There are 3 ways to turn a row about zero (a turn may also mirror it). The second row of each pair is the first, turned, with some noise. The first 27 pairs use one turn. New pairs use 2 turns, one after the other, and a turn may come again.
In the rows, zero is written as 128.
Some pairs, each with its turns in order after it:
[ 98 128 155 153 147 122 138 135]
[151 145 121 145 140 126  93 145]
(2)

[104 173 126 154 107 145 110 117]
[118 121 116 150  77 147 109 131]
(0)

[132 107 135 137 137 115 137 134]
[126 106 136 131 133 132 131 148]
(1)

[137 150  96 102  94 125 156 119]
[118  91 130 100 121  88 144 118]
(2)

[177 109 126 125 101  96 150  84]
[107 149 194 111 143 133 130 100]
(0)

[172 124 176 150 112 112  99 120]
[134 110 146 123  82  79 121 153]
(1)

[112 119 120 127 141 160 144 125]
[148 118 116 101 116 125 133 135]
(0)

[ 97 159  89  76  97 133  99  96]
[115 105 196 120  85  99 140 108]
(2)

[150  90 173 113 121 105 137 117]
[141 152 135  91 167 145 145 150]
(2)

[177 112 140 140  81 174  80 174]
[109 188 137 104  72 112 113 187]
(1)

[ 91  98  90 133  89  98 154 173]
[127 143  89 175 174 150 123 175]
(1)

[ 89  87 162 112 117  83 124 109]
[109 176  97 118 156 143 152  88]
(0)

[152 103 123 155  81 127 123 115]
[ 86 122 115 116 132 132 152 169]
(2)

[139 129  98 103 162  78 162 106]
[145 164 118  96 127  78 143  88]
(2)

[152 158 123 162 119 128 117 153]
[125 153 113 115 117  95 161 141]
(1)

[117 135 170 109 151 156 145 160]
[177 108 128 144 154 153 106 122]
(2)

[115 125 161 140 101  94 171 132]
[125 112 146 179 154  99 132 143]
(1)

[ 77 152 102 121 176  94  96 126]
[133 170 158 158  99 106  90  82]
(2)

[103 115 116 143  97  78 145 104]
[147 106 102 162 167 105 105 135]
(1)

[ 76  96 119  83 165 150 129  83]
[138 147  74  52 136 122 106 112]
(0)

[118 130  89 107 119 131 152 144]
[178 114 129 129 132 128 117 108]
(0)

[172 162 159 178 124  98 152 131]
[ 80  88 172 160 129 150 157 128]
(0)

[147  83 150  96 134 142 166  98]
[ 90  93 172 130 137 145  88 127]
(1)

[134 125  98 172 119 109 116  99]
[147 115  97  96 152  94 117 136]
(1)

[ 78 106 158 135 133 171 126 127]
[135 140  77  98 102 140 158 148]
(0)

[ 91 130  97 149 144  78 133 123]
[108 170 128 140 124  80 101 116]
(2)

[135 142 178 160 145 135 135 124]
[ 85 105 121 124 125 148 155 151]
(0)

New pairs, each followed by its turns in order:
[ 77 167 105 110 165 138  86 139]
[142 138  54  92 121 136 107 153]
(0) (1)

[132 136 149 133 168  77  85 129]
[113 109  69 137 115  97 121  88]
(0) (0)

[ 95  89 131 157  89 144  82 124]
[ 94 111 114 112 123 184 120  81]
(1) (2)

[132  83 129 108  99  79 156 125]
[123  95  94 124 187 141 111 111]
(2) (0)

[113 139 150  97 154 130  77  90]
[151 132  81 157 116 112  76 131]
(0) (0)

[162  89 153 123 176 130  93 120]
[149 149 146 142 156 105  86  77]
(0) (2)

[145 167 120 176 176  87  96 141]
[175 126 188 110 166 129 140  84]
(1) (0)

[139  91 146 110 113 113 168 175]
[169 176 106 146 124 126 140  88]
(2) (2)

[167  79 171 117 124 162  78  84]
[186  83 133 110 118 181 150 183]
(2) (0)

[177 154 120 132 154 116 163 152]
[161 120 102 106 135 149 152  73]
(1) (0)

[175 106  92 178  82 161  78 171]
[180 113  70  98  67 111 167  97]
(2) (0)

[ 94  98 163 150 161 129 166 138]
[ 84 114 126 131 178 164 118 115]
(0) (1)

[151 157  77 169 119 170  78 151]
[156 156 116 113  49 122 161  95]
(2) (0)

[ 82 120 100 162 150  82 103 129]
[105 135 140 125  87 126  61 135]
(2) (2)

[ 80  95  99 148 160 144 136  94]
[110 131 168  90 124  81 162 110]
(0) (2)

[ 83 116  93  95 140 155  80  98]
[127 146 155 107 100 115  68 178]
(1) (0)

[155 170 147 124  92 163  95 101]
[ 99 127 165  71 106 117  97 132]
(1) (2)

[ 97 136  82  76 153 158 176 103]
[ 92 138 201 130 159 140 157  90]
(2) (0)

[140 123 109 167 174 119 107 105]
[124 164  97 139 144 130 135  78]
(0) (0)

[149 170  94 136 159 171 158 171]
[119 107  92  78 164 117  74 150]
(2) (1)

[133 151 140 165 177 124 159 154]
[134 160 123 161 173 108 160 147]
(0) (2)

[ 96  84 106  98 156 156  83 157]
[ 97 107  49 126 110 125 159 123]
(0) (1)

[ 88 108 122 174 157  93 129  97]
[133 148 120  99 115 139 110  57]
(0) (0)

[154 102  77 122  94  95 179 121]
[166 157 121  65 112 158 134 160]
(0) (2)

[ 80  84  92 166 178 159 177 157]
[219 112  97 165 143 157 147  93]
(1) (2)

[115 163 156  96  80  82 147 121]
[148 161 169  68 134 120 130  98]
(0) (1)

[124 128 174 131 120 160 139 170]
[173  90 146 129 130 122 159 146]
(0) (0)

[111  90 124 164  79 110 120 126]
[164 137 127 158 139 161 176 139]
(2) (1)

[169 156  94  95 101 137 100 155]
[ 99 139 103 125 130 192  93 124]
(0) (2)

[124  80  96 105 134 125 167  86]
[103  94 134 144  98 128  98  72]
(0) (1)

[173 100 161  84 100  95  81 134]
[157 174  99 153 124 104  91 186]
(1) (1)

[ 98 116 136  89 104 156 118 152]
[114 114 122 150  81 143 119 167]
(1) (0)

[172 141 153 138  86 167 114 152]
[143 109 131 168 120 157 178 168]
(0) (0)

[101 114 119 122 115 123 154 126]
[134  95 122 141 121 123 149 141]
(2) (1)

[104 125 151  93 157 174 178 137]
[120 148  66  99 144 161 164 122]
(2) (2)

[ 77 157 168 171 118 180 149 150]
[177 122  79  76 123 152  79 120]
(1) (2)

[ 81 128  77 174  79 143  81 148]
[ 98 154 143 185 150 117  67 185]
(2) (2)

